The same things were measured in two ways. Each way mixes the same 12 hidden numbers, adds some noise and spreads widely along 8 directions of its own, which tell nothing about the thing.
(in the rows, 128 means zero)
Some things both ways: the first way, then the second way.
[104 138 146 112 143 129 131 176 164 144 129 142 134  94 102 165 104 114
 124 116 153 122 130]
[ 86 119 128 146 125 117 117 154 148 130 146 158  92 126 180  89 138  93
 130  82  79 152 135 143 187]

[114  98  91 144 120 112 121  65 168 141 132 148 108 123 129 128  52 119
 191 122 122 108 117]
[ 87 134 137 125  98 154 148 105 107 123 160 128  94 127 176 162 178 166
 130 200  89  68 165 121  70]

[ 89 153 184 152 111 160  94 141 167 115  84 137 129 160 115  51  87 123
 142 103 108 170  89]
[127 159 137 118 141 121 142 104  84 143 156  91 160 114  77 130 192 168
 188 117 138 133 115  98  94]

[ 70 110 139  79 107  87 127 126 147 109 160  59 145 128 121 193 128  99
 151 110 113 190 130]
[106 132 152 102 126 127 124  92 116 128 142 119 135 114 126 140 171 178
 184 127 130 113 141  99  99]

[112 102 111  81 109  79 122 141 182 116 166 117 126 100 109 159 116 151
 155  88 109 130 148]
[113 175 138  91 140 140  95 136 119  96 139 128 158 140 142 123 138 177
 197 111 161 124  94 136 118]

[149 116 107 115  83 132 140 105 165 122 118 162 120 154 151  77 127 173
 169 121 110 125 153]
[136 159  97 144 168 134 117 156 128 117 113 150 160 146 108 101  99 131
 145 106 141 151  97 146 173]

[ 78 143 188 132 168 120 117 152 115 109 101 106 136 168 110 143 124 104
  64 103 110 165  89]
[131 150 143 128  99 143 142 120 121 140 155 129 147 103 107 106 135 120
 171 133 114 115 125 119 123]

[ 82  68 114 131 161 200 165 117 184 151 114 124 114 180  96 103  94 166
 116  61 157 138 104]
[101 110 102 104 146  98 132 146 184  92 121 156 182  90 132 101 141 151
 130 169  79 105 115 141 140]

[125 129 120 101 142  97 114 145 142 118 122 118 135 167 127 155 135 142
 120  98 107 122 143]
[130 189 118 102 149 156 102  79 112 138 117 159 168 125 107 114  99 132
 198  86 128 130  81 112 137]

[107 113 151 106 148 116 149 125 192 161  81 159 154 157  98 141 117 156
  69  89 105 153 111]
[156 116  66 130 126 146 134 117 131 156 102 160 149  95  56  98  79 132
 153 158 128 140 115 139 131]

[133 122 112 118 115 107 146 120 137 141 138 122 110 127 138 165 143 147
 170 110 134  89 162]
[149 147 145 126  89 178 136  78  69 182 140 113 101 153  89 154 137 146
 147  99 150 179 154 122 111]

[119 164 129 114  93 101 171 122 174 139 141 124 117  19  97 167 161 105
 197 137 105 110 189]
[ 97  84 150 141 153  64  99 157 165 113 157 108 156 124 167 143 187 131
 106 121 113 123 156 133 163]

[ 89 127 123 107 121 101  85 135 203  97 139 161 137 134 116 115  86 130
 167  90 137 139 107]
[108 131 147 114 153 110  82 106 110 121 152 113 125 104 164 135 130 131
 182 104 125 135 103 122 142]

[129 143 126 110 137 148 161 136 131 151 125 145 121 135 135 152 152 154
 131 151 152  96 165]
[116 142 155 140 135 106 149 139 130 110 163 120 141 127  97 104 124 100
 145 101 111 128 117  95 169]

[113 112 133 146 144  89 123 129 103 128 110 158 118 121 150 139 133 135
 118 137 142  84 133]
[106 160 131 171 114 136 146 160 101 135 138 134 114 143 159 118 131 159
 123 137 111  91 148 128 131]

[118 121 158 136 133 147 106 119 132 114 127 108 109 181 138  97  85 130
 125 103 150 137  95]
[142 130 175 125  94 143 144 149 135 123 175 119 110 140 149 114 138 108
 132 144 142 142 159 145 133]

[167 124 160 107  85  90 134 163  99  99 132 114 140  93 155 127 186 144
 120 134 143 128 126]
[114 156 122 126 142 156  99 141 121 104 144 120 125 139 137 161 113  96
 159  88 105 133  68 130 170]

[111 100 121 116  97 148 177 108 132 125 131 105 133 125 134 114 154  94
 155 103 142 137 129]
[145 120 128 178 140 132 121 155 118 158 119 123 127 158 135 131 136 145
 112 113 128 134 169 147 154]

[101  98  91  99 126  99 151 111 157 111 159 111 137 131 143 169 144 157
 151 117 130 137 151]
[140 132  97 133 162 104  95 148 122 123  94 113 141 132 118 192  74 165
 145 144 153 129 100 113 127]

[ 85 114 201 124 112  80  83 146 138 100 123 106 155 113 122 161 113 131
 106 101 136 181  65]
[123 122  92 126 137 135 118 178 143  78 158 110 129 105 122 158  96  77
 140 140 112 144  66 135 169]

[155 129  80 125 173 139 182 108 152 126 137 162 106  97 132 166 134 124
 125 131 158  45 147]
[116 121 175 187 156 103  93 130 124 140 105 126 119 158 187 143 120 157
 138 115 117 119 154 137 168]

[128 101 107 152 159 150 138 101 169 143  97 122 132 181 142 105  86 176
 105  95 129 136 126]
[148  96 127 139  99 115 127 117 125 164 115 107 124 128 101 195 118 149
 118 192 127 129 170 122  85]

[ 99  76 107  89  86  61 129 132 155 138 140 129 159 140 142 173 133 156
 152  98 121 164 144]
[123 152  95 132  76 190 143 139  98 130 154 139 121 139  64  96 107 106
 153 108 115 160 118 136 144]

[143 119 130 140 131 123 134  93 126 106  84 129 121 150 148  87 121 137
  96 139  93 148 142]
[132 137 150 169 127 146 102 146 125 134 138 132 151 130 138 114 129 123
 150 110 129 103 146 147 165]

[ 94 106 155 129 133  88 132  90 142 162  90 112 134 105 111 180 131 139
 110 111 102 126 144]
[124 159 110 143 131 174 119 123  78 123 151 122 116 148 122 164 127 149
 153 137 166  97 137 114 110]

[113 138 108 113  97 148 170 117 175 123 123 153 121  97  86 156 126  75
 199 116 136 155 139]
[109 136 144 140 137 184  94 126 114 126 178 144 106 126 125  96 130  58
 150  34 112 146 102 152 223]

[134 138 167 122 134 136 125 136 155 131  70 131 117 160 134 103 143 157
  97 101 107 120 131]
[147 144 154 149 139 134 121 121 111 142 130 122 141 138 116 135 117 144
 144 112 156 137 134 128 152]

[110 151 143 129 122  82  83  99 128  97 114  97 108 160 148 135  78  93
 157 148  77 162 129]
[160 120 134 143  82 155 139 127 123 162 147 120 123 101 108 140 100  91
 126 121 121 147 142 132 149]

[102 153  99 122 138 130 150 132 187  75 143 147 131 135 101 127 139  98
 176  84 141 147 100]
[147 126 116 136 120 136 107 163 100 156 112 127  95 157 121 155  81 182
 118 174 170 131 145 161 104]

[168 139 164 144 145 153 106 123 147 163  69 109 137 159 115 122 105 150
 112  96 143 109 100]
[133 132 157 125 146 139 123 105 111 149 143 128  87 167 150 171 130 136
 105 152 139 116 156 131 115]

[160 132 181 142 112  92 100 133 127 153  76 112 130 103 150 117 106 148
 104 141 101 113 124]
[146 105 147 165 131 103 140 138 122 168 126  91 142 125 108 153 165 151
 110 118 107 140 148 129 146]

[107 149 118 137 154  86  82 157 136  94 130 115 131 153 138 138  94  99
 149 120 143 142 119]
[123 129 112  98 112 111 123 145 175 118 131 140 162  92 124 149  96 110
 134 146  90  92 102 116 137]

[139 131  89 131 117 123  99  84 184 132 108 118 113 157 144 103  58 171
 186 152  90 153 171]
[117 139 106 117 145 133 113 136 118 135 119 143 118 136 128 152 115 166
 134 126 149 122 131 124 120]

[121 204 127 105 145  54 128 123 185 104 139 109 161  65  88 203 146  39
 180 103  95 102 100]
[111 113 151 117 125  81 132 102 138 113 143 102 177 131 113 149 161 170
 148 219  90  66 144 103  73]

Other things, the second way, with their names:
(406): [117 107 164 145  99 117 103 153 137 124 169  99 129 147 148 180 145 105
 105 156 115 109 168 136 128]
(272): [116 158 104 133 132 145 126 143 133 112 138 145 179 115 117 102 144 131
 154 117 111 120 106 140 151]
(214): [136 129 172 146 165 106  94 159 121 113 145  92 112 141 166 207  96 127
 111 120 162 111 105 124 169]
(256): [113 104 187 160 148 118  87 166 154 112 171 118 114 132 201 132 141  85
 112  96 103  93 146 152 204]
(91): [ 82 167  85 142 180 138  89  99 137  93 114 174 160 166 173 122 139 108
 174 102  90 134  97 126 159]
(119): [136 113 156 122 141  95 131 104 131 174 119 122 128 132 134 122 170 172
 144 145 117 135 174 126  95]
(104): [148 144 146 147 166 137  98 135  84 132 158  85 128 145 131 174 134 132
 139 113 164 127 121 129 143]
(222): [134 107 139 127 181  98  88  81 117 177 116 111 125 103 131 199 139 155
 150 107 136  89 136  86 121]
(83): [144 161  89 122 159 152 107 102  94 139  92 139 134 140  93 154  85 163
 176 133 153 162  92 126 114]
(294): [177 158 128 126 162 142 116 120 112 149 136 127 124 141 154 138  93 106
 139 124 164 152 132 133 133]
(116): [120 122 111  91 133 153 101 116 143 111 148 136 170  87 109 104 149 114
 172  94 103 161  97 151 161]
(13): [106 121 160 130 106 143 116  86 108 147 176 113  96 111 178 188 162  94
 129 109 111 128 161 105 128]
(319): [115 121 133 139 141 113 105 126 144 128 123 140 141 126 153 143 125 138
 141 130 120 108 138 124 144]
(282): [120 135 113 118  88 179 121 117 121 125 147 145 121 121 133 114 105 103
 146 123  97 145 130 146 142]
(472): [ 87 152 158  93  81 136 144 114 113 108 192 141 110 138 167 106 151 137
 129 192 115 104 167 134  77]
(112): [137 143  87 145  93 180 100 119 110 153 123 130 138 125 102 143 101  78
 158 104  76 170  88 154 154]
(199): [146 139 142 116 176 138  95 108 130 132 132 123 143 119 120 175 119 124
 161 102 159 100 111 105 146]
(466): [150 138 100 126 120 160 117  82 124 161 103 128 153 108  93 165 106 101
 165  99  79 156  91 115 144]
(292): [154 117 121 121 131 149  99 100 111 159 118 141 137 117 107 102  92 138
 156 124 129 152 134 157 141]
(178): [131  75 163 186 126  70 140 163 153 162 121 105 127 107 172 152 165 164
  87 172  96  92 209 127 129]
(250): [151 115 160 105 111 135 118 136 122 135 172 104 132 128  73 150 110 108
 130 152 153 119 139 132 122]
(265): [142  91  97 132 131 107 127 155 164 113 130 123 170  87  87 118  99  89
 136 150  89 149 113 135 162]
(491): [132  97 158 121 154  70 120 132 177 133 138 117 159  91 147 162 146 116
 117 165  98  97 149 114 130]
(395): [148 108  99 138 120 144 139  73 113 195  97 150 131 124  71 114 140 153
 148 144 105 152 174 127  99]
(449): [144  84 144 156  94 131 145 166 116 148 168  88  69 108 141 183 111  89
  71 173 107 142 147 148 145]
(387): [142 148 135 145 145 114  98  79  94 165 136 111 145 145 119 150 123  90
 164  93 123 174 124 111 137]
(401): [120 131 137 118 111 122 117 105 140 151 123 145 127 123 141 117 121 109
 141 104  85 189 111 149 155]
(510): [102  83 158 131 155  64 123 182 223  73 134 142 139  89 240 151 128 117
  92 186  78  77 140 137 167]
(19): [111 129 128 106 123 134 144  87 137 128 136 146 136  98  83 127 129 121
 170 125 101 126 110  95 134]
(268): [161 122 166 137  78 190 143 104  77 185 149 104  89 131  81 142 133 141
 133 124 133 158 159 145 121]
(128): [124  91 163 131  83 159 126  99  96 171 177  98  79 120 110 155 166 105
 133 103 107 143 175 122 131]
(402): [117 137 124 124 138 142 110 103 104 148 138 146 109 122 151 102 135 127
 147 103 108 172 125 153 149]
(127): [113 102 141 135  62 167 155 103  81 160 165  89  77 123  78 167 176 141
 149 140 101 144 163 107  93]
(463): [150 107 122 157  86 140 142 182 129 145 160 110 110 124 109 143 106  91
  81 140 123 144 142 155 162]
(457): [116 129 111  87 143 147 124  97 158 136 114 163 132  87 132 125 145 136
 165 107  93 138 102 132 140]
(51): [112 110 129 179 121 159 128 149 102 104 176 135 111 118 118  76 110  82
 133 111 117 133 165 135 191]
(471): [164 102 173 159 153 105  72 121 120 173 126  87 157 125 131 165 124 112
 118  86 117 161 126 158 184]
(437): [112 150 105 142 108 154 155 101  92 156 127 125 120 150 101 159 161 159
 139 154  94 116 150 105  80]
(65): [ 99 139 153 155  91 172 121 108  63 131 186  99 106 165  96 154 151 122
 141 139 108  96 148 120 117]
(118): [132 120 172 103 128 105 152  99 140 145 170 125 133 105 135 100 180 123
 138 143 123 146 155 129 119]
(166): [135 111 161 112  91 137 116 145 126 108 172  80 133 142 110 210 126 121
 118 146 150 118 159 104 114]
(337): [112 153 117 139 145 142 132 132 115 123 137 154 113 143 165  88 132 126
 147  90 129 172 130 138 166]

Some of these things the first way, each followed by its name:
[163 153 168 128 116  91 120 144 140 138  99 138 139  52 133 161 128 142
 116 164 134 116 138]
(127)
[137 138 117  92 114 128 165 101 168 129 127 109 101 100 114 165 139 138
 166 138  86 122 167]
(214)
[105  87 192 116  84  47  73 152 116 109 123 139 164 100 143 178 129 135
 120  98 156 148  68]
(449)
[118 104 132 138 124 122 146 118 104 115 125 147 124  99 155 119 138 117
 119 142 160 106 137]
(178)
[126  76  75 146 140  86 127  90 153 195 133 154 136 103 134 203  60 157
 156 114 141  65 149]
(437)
[126 139 160 158 124 120 111 129 141 115  82 153 109 128 132  82 113 147
 122 118 102 119 128]
(272)
[ 98 149 120  99 116 127 168 119 152  90 138  90 127 132 122 145 159  82
 164 118 101 173 142]
(319)
[167 147 149 127 116  76  86 100 114 123 102 114 132 102 145 164 106 139
 125 171 114 130 160]
(199)
[163 111 100 149 150  90 166  91 139 178  87 159 145  83 117 181 154 174
 111 131 133  69 160]
(65)
[149 104 119 131 128  90 129 120 108 105 130 113 136 110 134 157 156 140
 125 100 132 102 125]
(471)
[126 115 152  89  97 129 157 122 128 145 141 120 110 108 129 144 162 168
 134 132 121  98 165]
(337)
[114 111 107 114 118 191 207  92 166 147 130  84 127 165 119 100 143 131
 145  84 102 145 141]
(91)
[128 133 134 116 118 110 105 125 159 119 127 141 122 115 108 144 116 149
 154 108 116 107 123]
(402)
[180  99 146 131 129 130 113 110 129 143  79 135 117 147 141 112 102 186
  89 128 128 113 123]
(268)
[141 120 132 126 132 142 129 134 126 119 143 130 106 126 128 139  95 138
 134 137 169 125 123]
(457)
[157 124 136 160 146  93  82 107 129 154  94 134 132  97 138 156  73 154
 126 158 160 105 144]
(128)
[142 144 129 122 123 120  96 146 163 123 137 148 144 117 121 119  88 104
 159 107 161 104 104]
(119)
[110 118 148 115  88 135 133 120 138 135 109 108 112 122 135 116 140 144
 156 123  98 143 178]
(13)
[114 125 122 146 123  82  79 130 145 126 107 154 151 132 150 134  92 113
 158 128 174 136 127]
(222)
[119  47  97 101 147  40  86  70 123 135 146  81 163 177 137 207  91 181
  99 100 125 145 118]
(292)
[118 105 141  89 114 136 141 120 140 105 149 104 104 108 129 138 122 120
 133 131 131 127 129]
(510)
